All groups share one centre, and each spreads out both ways along 8 directions, with some noise.
Some rows, each with its group after it:
[ -5  20 -26 -21  13  -4  27  -8 -29 -17  -5   2  12   7   8  -2 -36 -27] -> raf
[ -6 -15  -6 -15 -13  13   7   4 -19   9  -8 -27  10  22  -7 -13  -8   0] -> guka
[ 22  25  17 -24   9   1  20  -1   2  10  15   8  16 -26  46  21 -42  -8] -> guka
[-24  20  34  17   1 -10  26 -37  32 -28  -5 -24   3  45   6 -30  12  20] -> Sopo
[-17 -21  -6  12  -9   5  -6   6 -15   2 -26 -16 -10   7 -16  -9  25  -4] -> guka
[  5  38   6  -4 -15 -16  22  -8 -30   9 -22 -45 -11  41  26  18   5  17] -> Tade
[  2   1  13   7  11 -42   6 -20 -22  -7 -24 -17 -32  31  24  -7  26   6] -> guka
[-18 -18 -17 -11  34  -9  29  10 -19 -23 -13  19 -15 -22  12   2  -5 -42] -> nas
[ 24  33  -9  -6 -23  -3  11 -12 -31  25 -39 -46  13   6  41  31  -5  10] -> nas
[ 20  -1 -29 -16  14  -6   5   4 -42  22 -29 -12 -11 -24  49  10 -14 -18] -> nas
[  2 -36  19  -7  -6  21  -6  55  -7  41 -18 -21   2  25  17 -41  -4  20] -> guka
[ 32 -18 -28  -7 -18 -19 -20 -22 -28   2 -16   5 -14 -41  15  11   5 -12] -> nas
[-14  -4  -8 -12   7  16  -1  13 -32   4  19   1 -25   0  15 -62 -32 -15] -> raf
[ 38  -5  10 -40 -11 -12   2 -19 -16   9  -6   7  61   3   5  23 -51  -8] -> bepo
[-11  -9  25  -3  10   0   6 -24   2   1   6 -18 -10   7  22 -30  -2  -1] -> Sopo
[  7 -12  35   4 -33  -7 -11 -12  22  -9  16   0   1  17 -24 -11  15  24] -> nas
[  7  13 -12 -16  23 -15  12 -33 -26   4  -5 -22  -2  29  47 -42 -30   2] -> raf
[  7  19  11 -29  -5 -19  50 -27  11 -14   3 -35  15  29  18  54   2  10] -> Tade
[-11 -16 -25 -36  14   4  12 -44 -27   1  29 -37  -9  11   0   5 -13 -17] -> dasib
[ 20 -28 -11 -30   3 -17  12   5 -25  17 -11 -22  -9   9  21  18   3  -1] -> Sopo
[ -4  36  17  32  -6 -24  -2 -33   3 -14 -26 -10  -9  16   9   8  27  14] -> bepo
[-10   5 -14 -11  50  -1  12  -4 -21  28 -17 -26   5   9  26  46   2 -17] -> guka
[-10  -1  21 -43 -16  15  24  -7 -27   4  30 -26   9   1 -17  40 -24 -22] -> Tade
[ 11 -35   7 -13 -51   6 -24   9 -30   1  16  13 -26 -49 -32  10  10 -19] -> Sopo
[-16 -25  51  12   7   5 -17 -36 -20  17 -36 -19  12 -20  22 -26   0 -24] -> bepo
[ -5   9 -43   7   1   0  12 -23  -8 -11 -30 -24  15  27   8 -28  -2   4] -> ravo
[ -6  43  19   9  17   9  -1 -32   1  28  -7 -41  18  26  32  11  -9  15] -> nas
[ 10 -15  33  -8  12  -9   0   3 -14  14 -31  10  24 -16  25   7 -18 -20] -> raf
[-26  36  54  24 -27   6   8 -21 -21 -15 -30 -10   2  -1   9 -31 -11 -15] -> Tade
[ 23 -12  34   0 -16   6 -14  65  21  24  11  27   0  -7   1  -4  -3  23] -> dasib
[-18   9 -16  -2   0  22  -1  -7 -10   2  31 -12 -28 -21  -1  -7  -3 -11] -> Tade
[ 11 -19  46   7  13 -30  13  34  19   0 -29  24  -7  -6  20  21  25   2] -> ravo
[ 11   4  17 -14 -14 -23  26 -28  10 -31   4   5  13  12   7 -10 -14   1] -> Sopo
[ 10  -1  19  11  10  -7  10 -38  15  -2 -38  -9  22 -34  56 -10  -6  -8] -> Sopo
[ 25 -32  28  -7 -17  -3  -4  16  18   4   2  16  -4 -19  33 -57 -13  15] -> bepo
[ 31   7 -20 -22  -6 -21  23  21 -17  -5 -20  15  10 -10  24  24 -21  -6] -> guka
[-13  34  16  24  12   1  11  49   7   2 -16  14  -9  29  18 -34  -6  16] -> Sopo
[-18  36  -5  38  44   1 -11   1 -17  30 -42 -21 -19   1  37  19  24  -5] -> Sopo
[ -1 -27  12 -45  16  11  34   9 -18  13  12 -16  -6 -28  31  28 -19 -30] -> ravo
[-11   7 -22   1  -5  12  -5 -12 -21  -2  -2  -8   0  -4  -9  -9  -8 -11] -> ravo
[ 36  17 -14 -27  11 -22  -4  -3 -33  19  -6   9  21  13  28  12 -43  -1] -> bepo
[  1  -2  11 -15 -16   3  10  -1 -36  -2  -3  -9 -21  -8  34 -61 -31 -13] -> raf
[-11  17  50  27 -47   6 -15  17 -30   7 -26 -10 -25   3   4 -39   9   6] -> Tade
[ 18  19  -5  -8  -5 -17   7 -39  -1 -15  -2   0  18  -1  14   8 -17  -1] -> bepo
[ 20  22 -37 -24   7 -19  24 -24 -18 -12  -9  -3  20   1  18  37 -23 -12] -> bepo
[-11  14 -22 -15  13   6  13  -7 -27   3   1 -17   1   4  -4  29 -10 -19] -> Sopo
[  7 -22   6 -30 -48  -2  40  53 -28  -9 -21 -14 -10  13  -7   8   3  -3] -> nas
[ -1 -11  54   8  -7  -5   2  19  12  17 -20 -15   6  27  11  -7  16  22] -> bepo
[ -3  16  17  -5  25  23 -25   4   5  39  42  -5  -1  -1   6  12 -18   7] -> dasib
[ 26  24   6   2 -62   0  -2  -2 -17   8 -23 -24  14  -3  -1  29   5  17] -> nas
[-12  35  21  14  16   7  11  -2   5  10 -17 -14  12  10  24   4  -7   2] -> nas
[-40   9   1  -2  41  15  17 -16  -8  -9   5   0  11  -4  -9  14 -14 -37] -> raf
[ 36 -21 -17  -6 -41 -26 -14   1 -22   0 -13  -5 -30   1  14 -26  16  21] -> dasib
[  2 -14  -2 -11 -15   9  16  43  -8   8 -12  -6  -1  11   2  -8  -3   6] -> Sopo
[  6 -22  17 -15 -17  10   7  18 -26  26   0 -34 -46 -13  45 -32   4   3] -> raf
[ 33  -4  13  -4   5 -31  28  38   3  -8 -60  33  29  -6  47  -5 -21  -3] -> Tade
[ -1 -22 -14  11 -21 -14   0   1 -16 -23 -26   3 -25   0  -2 -41  18  -2] -> guka
[ 42  36  -6  12 -20 -41 -10  -6 -19  -7 -37  25  10   1  22  10  -9  12] -> bepo
[ 20   7   1 -22  -3  -2   3  -4  20  12  22  -7  29  15 -11  49  -5  19] -> dasib
[  6  49  12  12   8  12 -18 -27   2  29  -1 -22  27  10  18  20 -17  15] -> nas
[-14  21 -14   4   7   0  -4 -56 -12  -8  19 -30 -21  23  14 -42  -6   6] -> raf
[ -8  -9 -23 -42  36  24  -5 -11 -36  34  45 -25  -9   3   9   6 -36 -20] -> dasib
[ -1  -2 -18 -34   2  17  30   7   1 -16  30  15  13 -38  -7  30 -33 -31] -> Tade
[ -5 -11 -53 -16  26   5  23  -2 -19   2 -23 -26  15  29  20 -24 -19  -5] -> ravo
[-28   0  36 -17   3  15  18  -8  13   0  35 -27   9  48 -23  -7  -9  10] -> nas
[ 29   2 -12 -31  -7  -2  29  20  -4   5 -14  -2  29   3  34   0 -38   5] -> guka
[-38  27   8   7  40  19   4 -33 -26   8   2 -20  -6 -16  18   4 -14 -36] -> dasib
[  3 -18  41   1  37 -11  -5  -6  -3  28 -23 -10  -2  15  60 -49 -13   4] -> raf
[ 17  13   6  10  -2 -36  -4 -16   3 -11   2   4 -31  21  21 -21  16  23] -> dasib
[ 17  24  -1  -2   1 -25  21 -23   1 -22 -13  12   2 -21  29  20  -7 -10] -> guka
[ 28   3   2  -5 -18 -22  11  34 -21   9 -40   1   2  12  22  12   0  11] -> Tade
[-13  13 -12 -13  26 -10  24 -46 -11  -3  -7 -39   5  28  14  28   3  -7] -> Sopo
[ 30   9  32  11  -5   3 -14  52  24  38 -16  15  21  -4  20  22   0  28] -> dasib
[ -3 -26   4 -20 -31  22   8  31 -19  -2   7  11  -8 -48 -16  10  -7 -29] -> ravo
[ 33   1 -16 -22   0 -55  18   5 -46 -18 -13  17 -38  13  35  -9  -8  -7] -> guka
[ 28   3 -21 -17   5 -17   4 -10 -18  20 -19 -22   8  14  32  20  -5  10] -> dasib
[ -2  27 -23  -7  -1 -10   8 -40 -24 -25  -1   2  14  14   2 -27 -35 -13] -> raf
[  9  15 -50  -2   6  -5   1  -2 -23   1  -9  -4 -11  -9   6  25   3  -7] -> Tade
[ 17   0 -18 -25  20  -3 -18 -15 -35  17   4  11  26   2  10 -13 -49 -18] -> raf
[ -6  18   6 -30  10   8  37  -8 -11   3  21 -30  -3  12  24  14 -23  -8] -> Tade
[  5  21  14   3 -30  -6 -15 -50 -17 -17  -9   6  30 -21 -25  23 -14 -17] -> bepo
[  7   1 -26 -28 -11  15  13   6 -29   6   6 -13   3  -9   9  -3 -29 -14] -> ravo
[-35 -20  29  13  18  10   0 -22   6  -3  -1 -15 -18 -12   2 -18  20 -17] -> ravo
[  2 -19 -46  -3 -17   5  22   8 -15 -12 -48 -20  10  -1  14 -26   2  -5] -> ravo
[ 16 -13  44  -8 -12  -6  16  13   9  12  -9 -13 -17  -8  51 -22   3  15] -> ravo
[ 24   6  25  -4   4 -35  21   8  -2   2 -34   3   2  -7  37  44  13  -2] -> ravo
[-22  -7  22  -4  -3   5  37 -22  15 -24 -17 -18  26  -3 -10  26   9 -17] -> dasib
[ 18  16  22  16 -15 -31  18  47   6   4 -50  -1   3  37  11  34  31  30] -> bepo

New rows. What belongs after each?
[ 26 -22   2 -26 -10 -20  16  15   5  11   1 -21  -6  20   9  40  20  21] -> Tade
[ -1  24   6  16 -36 -13  13 -24  -4 -40 -17   1  -8   3   4 -41  -1   2] -> raf
[-10  20  24  15 -16   2  -5   3 -37   6 -31  -9  -9   2  15 -26  -8  -9] -> Tade
[  9   6  33 -24 -27  -9  10 -20 -18   1  11 -29  -1  41  14 -30 -20  16] -> guka
[  0 -32  23   7  23 -10  -6  -1  -6  37 -24 -44 -34  20  50 -21  36  18] -> Sopo
[ 13  17  26   7  -6 -36   2   7 -19   3 -24   3 -16  10   8  43  24   3] -> guka
[ 16 -11  -8 -24  -1  -2  19  31 -24  19 -12 -13 -12  -7  30  19  -4  -6] -> raf
[-24 -16 -33 -26  13   5   5 -21 -54   8   4 -40 -13  34 -19  -2  -4 -21] -> guka
[ 29  -2  14   6  -4 -29   6  -9  12  16 -36 -28  -3  12  39  29  34  28] -> raf
[  0  -4  10  19 -34   3   2   9  27 -25  16  13 -33 -24  -1 -34  22  14] -> bepo
[ 10  20  17  10  43 -14 -12  -9  35  10   9  23  28  23  13   2 -16  18] -> nas
[  6   8  -8 -14  26 -13  23 -58  19 -14  15 -23   2  10  42 -20 -13   6] -> bepo
[-10  11  25  16 -15  10 -10  19 -30  12 -17   1 -20 -10  16 -44  -9 -10] -> Tade
[  2  36  -8  -2 -51  22 -13 -24 -15  -7  30 -11   1  -6 -19 -25 -24   9] -> ravo
[  3  -4  10 -26  -3   4  31  60  -7   6   0   7  10  25  -2   5 -20   2] -> nas
[-21 -28  13  -6  17  13 -31 -23 -41  30   3 -25 -12  -4  -8 -10   1 -24] -> Tade
[ 13  25  11 -18   8  -5   8 -10 -14  -1  22  18  -9 -37  28  20 -30 -23] -> guka
[ 13  37  15  21   5   2 -37  30 -11  27  11  30 -24 -18  15  -6 -12   6] -> dasib
[-10  -2  15 -21  17  19  29  12   1  -8  14  17  11 -31  22 -18 -43 -32] -> Tade
[ 20  30  -6  -5 -26  -5  26  48 -11  -1 -12   1 -21   4  33  -9  -9  17] -> Tade
[ -8  11 -32   2  25   3  -8  17  -8  -6  10  33  15   9 -24  -7 -26 -13] -> raf
[ 36 -22 -12 -32   1 -22  24  18   1  13 -19 -14  17  26  29  18  -6  18] -> dasib
[ 13  -8 -10 -17  28 -31   9 -17 -26  18 -17 -31 -16  28  34  27  14   3] -> Sopo
[-10  17 -44  -3   8  10 -11  -8 -15  -5  32  -2 -17  17 -13 -29 -16   0] -> raf
[  3  30  -7  13  -3 -13   9   2 -39 -15 -64  24  30 -18  17  -5 -30 -33] -> Tade
[-19  -4  -3  10  20   5  -1 -36  -2 -16   8   0 -29 -34  27 -40   0 -23] -> guka
[-19  -8  53  18  15  22  13  52  10  20 -39   8  11 -23  30 -12  -4 -14] -> dasib
[-33   7  24  16   8   3  11 -15 -11   4 -30 -34  -3  10  -5  29  30 -14] -> bepo
[-14  -8 -18 -22  14   9   9  29 -34  23  11 -28 -23  33  -4   7   1  -2] -> Sopo
[ -9 -23 -15 -36   6  -1  13 -13 -32  12  19 -42 -19  29  -8  22   7  -6] -> Sopo
[ 15 -24  10  -3 -15   0  -3  48 -10  20 -20   5 -14 -11  23 -17   3   6] -> Sopo
[ 12 -15  39  -6 -16   1  -4  26 -24  22  -9   3 -29 -45  29  12   4 -17] -> ravo
[  8  11   5   8 -23   0   4  27  -5  -8 -19  20   4 -18  -2   2  -2  -3] -> Sopo
[  2  -2 -10  11 -18   1   4 -27 -34  10 -48 -44 -17 -23  46 -17  12  -8] -> ravo
[ 37 -17   5 -21 -16 -27  30  29  31   0   1  -6  -7  15  22  35  24  33] -> Tade
[  3  -2 -31 -21 -11  11  24  48 -10  -4  14   7 -21 -11  -7  22  -1  -6] -> bepo
[ 20 -52  -1 -40   3   0  -5  -8 -33  28   7 -19 -14 -29  30   2 -11 -20] -> Sopo
[  8  -2  29 -15 -35   0  31 -22   4 -14  -8 -23   0 -32  25  23   4  -7] -> ravo
[ 24 -16 -37 -18  -3   2  -1  51 -13  20  13   9 -29 -15  14   7   1   7] -> Tade
[ 19  19  18  15   9   1   0  26   0  36 -54  -6  30  -9  45  28  -3   8] -> dasib
[ 12 -18  14 -16   6  -8  27   1  25  -1   0 -12   5  14  35 -17  -3  17] -> bepo
[ 11   6   0  31 -69   2 -14   2 -13 -12 -42  -5 -13 -31   1 -33  23  10] -> ravo
[  1  -8   1   5  25   3  -9  40 -14  26 -11  16 -22 -38  20  25   7 -21] -> guka
[ -1 -22  35   7  14  -7  -8  -5 -30  27 -57 -13  10  -9  39 -15  -1 -19] -> bepo
[ 20  26  -4   6 -32 -14   5   9  -6 -27 -21  39  18 -37  -9  27 -13 -16] -> Sopo
[ 12  16  33 -24 -30  -5  55  22  18 -27   1  11  21 -10  13  22 -23  -4] -> Tade
[  2 -27  14   1 -12  25   0  29  11  17 -10  -7   5  -5  24 -59 -11  13] -> guka
[ 26  34  19  18  -3 -43   2 -11   5  -1 -38  -1   8  37  29  10  12  30] -> bepo
[ -3   3  25   9   7  -9 -15  11  -8   7   3  20 -12  -8  -7  16   6  -8] -> ravo
[ 18   2  14 -12 -15 -32  -7  29 -46   4  -2  19 -39  -2   5  14   4  -8] -> guka
[ -1  10  -8  -5   1 -23  11 -35 -23 -26   2   2 -24 -10  12  -6  -3 -19] -> guka
[ 11   9   1  12  -8  -5 -18  25  -5  10  -8  11  -8  18  10 -40  -7  21] -> ravo
[-17   6  18  -8  -1  15  29 -29  33 -22  40 -17 -10 -15   4   8   6  -1] -> Tade
[ 10  -3 -16 -27  19 -29   4  20 -60  18  -8  -4 -30  22  10  33  -2 -17] -> guka
[-16  12  -4  17 -24  11 -10 -30   3 -16  17 -15 -23 -20 -23  10  28  -2] -> Tade
[ 13 -18   2   4 -22 -19  18  26 -17 -12 -56  13   1 -41   6  46  23 -23] -> ravo
[ 16 -13   6 -28  -9  -3  24  20 -29  18 -18 -22 -16 -13  45   9  -6  -8] -> raf
[ 13  -1  21  10 -17 -16  17   7  -8  10 -49 -31 -16  12  49 -15  21  18] -> nas
[ -3  17  13  14  -8   1  21   2  24 -25  -7  18  -1 -27  19 -19  -4  -6] -> Tade
[-18  -6  29  -6 -30  18  11 -17 -18   8   4 -51 -20  15   2 -17  12   5] -> nas
[  9  20  -9   1 -32 -16  29  -5  -4 -32 -28   0  10 -10  -5  37  10  -7] -> raf
[  3  18  -9  31 -21  -9 -21  -4 -18  -3 -34   2  -7  -2  -1 -16  15   5] -> ravo
[-14 -27  17 -10  15  16   6  23 -18  17  -3  -8 -19  -9  25 -35  -9 -17] -> dasib
[-21  -9  13 -24  26  14  17  18  -4   6  26   0   1  21  -7  -7 -22 -11] -> nas
[  0 -12  43  18 -36  -1  -6  41  -5   9 -40   6   2  -5 -15  11  24   2] -> bepo
[  9 -19  61  38 -25 -11 -30  -2  28  14 -27   0 -11 -16  11 -12  43  24] -> raf
[-15  -4 -18  19  19  -2  -4 -16  -8 -16 -13  16 -29 -49   8   0  18 -32] -> guka
[  2   6  -4 -29  29   4  34  -3  -5   2   1  -6  23  11  39 -18 -46 -12] -> Sopo
[-18 -18  -3 -15   9  25  -9 -19 -29  22  14 -31 -14 -14   9 -16 -10 -19] -> dasib
[ 11 -12  30 -15 -22  -4  16   8 -26   4 -27  -6  -3 -25  33  -8 -12 -17] -> raf
[  4  -4 -32  -6  24   4  16  -6  -4 -10  -8  14  -4 -44  38 -15 -19 -25] -> guka
[  3  18   9  10 -25  -5  22  -2  24 -26  -2   6  -6 -17   7   5  11   7] -> Tade
[ -8  16 -12   1   1  19   0  21 -21   8  12  -3 -31 -16  21 -29 -14  -8] -> Tade
[-14  -5  12 -10  11   9   7  -8 -18  12  -5 -22   7   3   2  18  -4 -16] -> bepo
[-26   4  17   4 -10  16   6 -38  -7  -6   6 -29 -14 -21  -6  17  18 -19] -> raf
[ 21 -19  29  -4 -26 -18  10  -5  44  -4  -1 -13  18  26  -3  13  26  38] -> dasib
[  5 -22 -10   1 -10  -5  11  -3  -2 -16 -16  -2 -13  -2  26 -67  -5   2] -> guka
[  3   8  -4   9  11 -18  16 -18   7  -9 -33 -11   6   1  24  15  14  -1] -> guka
[-15   1  37  16  -5  -1 -10 -35  -9   1 -23 -14   8  -9   1  -4   9 -12] -> bepo
[-10 -10  27   4  -9   6 -28  18 -69  26 -44   4   3  -8   2 -28 -24 -33] -> Tade
[  8  15 -31 -13  -1   5 -11  15 -43  16  -1   2  -3  -6   1   7 -25 -14] -> ravo
[ 16   8  -4 -30   8 -18  17  -5 -29   5   3  -8  -6  13  28   6 -25  -6] -> guka
[-20 -21  15 -19   8  27   2  26 -28  20   8   0  -7 -39  -4  18 -15 -39] -> raf
[ 17  19 -20 -18 -12  -6  24  -8   2  -9  -4 -14  20  26  15  -4 -22  15] -> ravo
[ 17 -18   7 -25 -49  -4  22  46  -3 -21   7  18   3  10 -24 -13 -13   8] -> Sopo
[-18  -2  16  -9  35   4  35  48 -18   1 -24  18  -4 -10  32  -8 -24 -34] -> dasib
[-33 -17  -5  -4  35  18  -5   0 -10   6  16  -3  -8   6 -13 -20  -6 -20] -> ravo
[ -3 -34  12 -37  26  17   5 -30 -19  20   8 -22  21 -15  29 -19 -40 -28] -> bepo
[-11   7   6  21 -10   1  -7 -19  -4 -17 -22  13   5 -30  -7  -9   2 -21] -> Tade
[  3 -22 -35  -7   7  12  20  15   4   1 -35 -13  24   0  17 -17  -8  -2] -> guka
[  9 -11 -31 -27   7  15   9  30 -54  28 -27  -9   5 -27  27  13 -32 -33] -> dasib
[-48  28   7  18  10  24   1 -20  -8  -2  14 -27 -17  18 -22  -3  11  -8] -> Sopo
[ 16   6 -38  26 -21 -15  -2   7 -22  -3 -68 -12  -1   9  24 -30  15  13] -> ravo
[  1   0  16   8 -31   8   9  19   5 -28 -13  44  16 -52 -15  -7 -17 -26] -> Tade
[  0 -23 -16 -24 -18   2  -1  35 -37  15   9 -18 -26  15 -25  23  14  -3] -> Sopo
[  8  19  21  11 -33 -14  14 -18   6  -9 -31 -25   9  15   9  14  20  18] -> nas
[ 10   9  41  10 -12   4  11   8  28  16 -28 -18  33  14  22  11   4  25] -> guka
[ 15 -11  -4 -19 -31  -6   0  38 -24  -5   7  23 -13  -8 -19   6  -8  -6] -> Sopo
[ -4  13 -10  10  -8  -3 -11 -27 -32  -1 -10 -10 -24 -17  11 -13   3 -13] -> dasib
[  4 -37  50 -16  -4  -1  16   5  25   1  10  -1   3  -7  12  -2   4   1] -> Tade
[-14  19   0  23 -34  -2 -12 -46  -6 -21  -8 -18  -7 -11 -36  29  34  -4] -> Tade
[-12  11  21  15  44 -21   0 -50  -1  12 -14 -33 -19  20  47 -10  17   4] -> Sopo
[ 23   9 -19  -6 -36  -8  -5 -26 -15   2  -1 -24  -5 -11  -3  39  15   9] -> raf
[ -6 -10 -10   2  -2  -2  22  -7   6   6 -54 -48  38  53   0  10  19  20] -> guka
[ -2 -16   0 -13  18  -8   9  13 -21  28 -31 -40   4  51  15   2  12  13] -> guka
[ 20  11  -4 -23 -39  -5  24  28 -23 -13 -13  14  21 -16 -13  41 -20 -15] -> Tade
[-10  34  22  21  32   7   6  41  18   8 -16  31  19  -2  18   1 -19  -2] -> nas
[ 11 -46 -19 -21 -25 -15  29  14 -37 -16 -40 -14 -20  -7  22 -31   6 -16] -> dasib
[ 38 -23   1 -20 -26  -6   1  47 -17  30 -22  -4  -6 -27  19  50  14   4] -> raf
[ -2   6  -3  -8 -16  -8  -4 -12 -23 -12  16   4 -16  -4 -24  20   1 -14] -> Sopo
[ 21 -23  10 -40  11 -14  16  24 -27  31  -9 -21   4  26  28  24 -10   4] -> Tade
[  6  17 -10  29 -25 -20 -23 -11 -32   9 -43 -22 -21  15   0   6  35  12] -> Tade
[ -3 -19 -43 -29  55  -7  23  26 -24  11 -20   1  15  24  17  13 -21 -21] -> ravo
[ 14 -35 -17 -28  14 -14  15  -2 -40  16 -17 -28 -30   0  47 -14   0 -12] -> nas
[ 17  23  36 -13  -4  -6  13   2   5  17  -6 -11  19   8  29  27 -14  12] -> guka
[  7 -13   0   6  10 -17  25 -21 -17  12 -64 -45 -11  -3  69 -11  20  -2] -> ravo
[ 13  12 -32   9   6 -39  21 -19  -9 -34 -41  14  -7 -16  18  29  18 -16] -> guka
[ 12   9  -8  -4 -46  -5  15  19 -29 -23  -7   6 -28  -4  19 -59 -17   1] -> raf
[ -6  16  15   4   0   8   1 -25  -1 -10  18  10 -12 -45  14  -1 -12 -21] -> guka
[ -6 -13  18  -8 -20  10   7   2 -19  -4  -1   1 -11 -48  -7  31   6 -31] -> ravo
[-34 -12  26   7  -3   6  24 -17   2 -27 -13  -9  -9 -13  -4 -16  11 -26] -> dasib
[ 23 -17  26 -10 -18 -23  27   7  33 -17 -13   8  17  -4   8  29  15  12] -> Tade
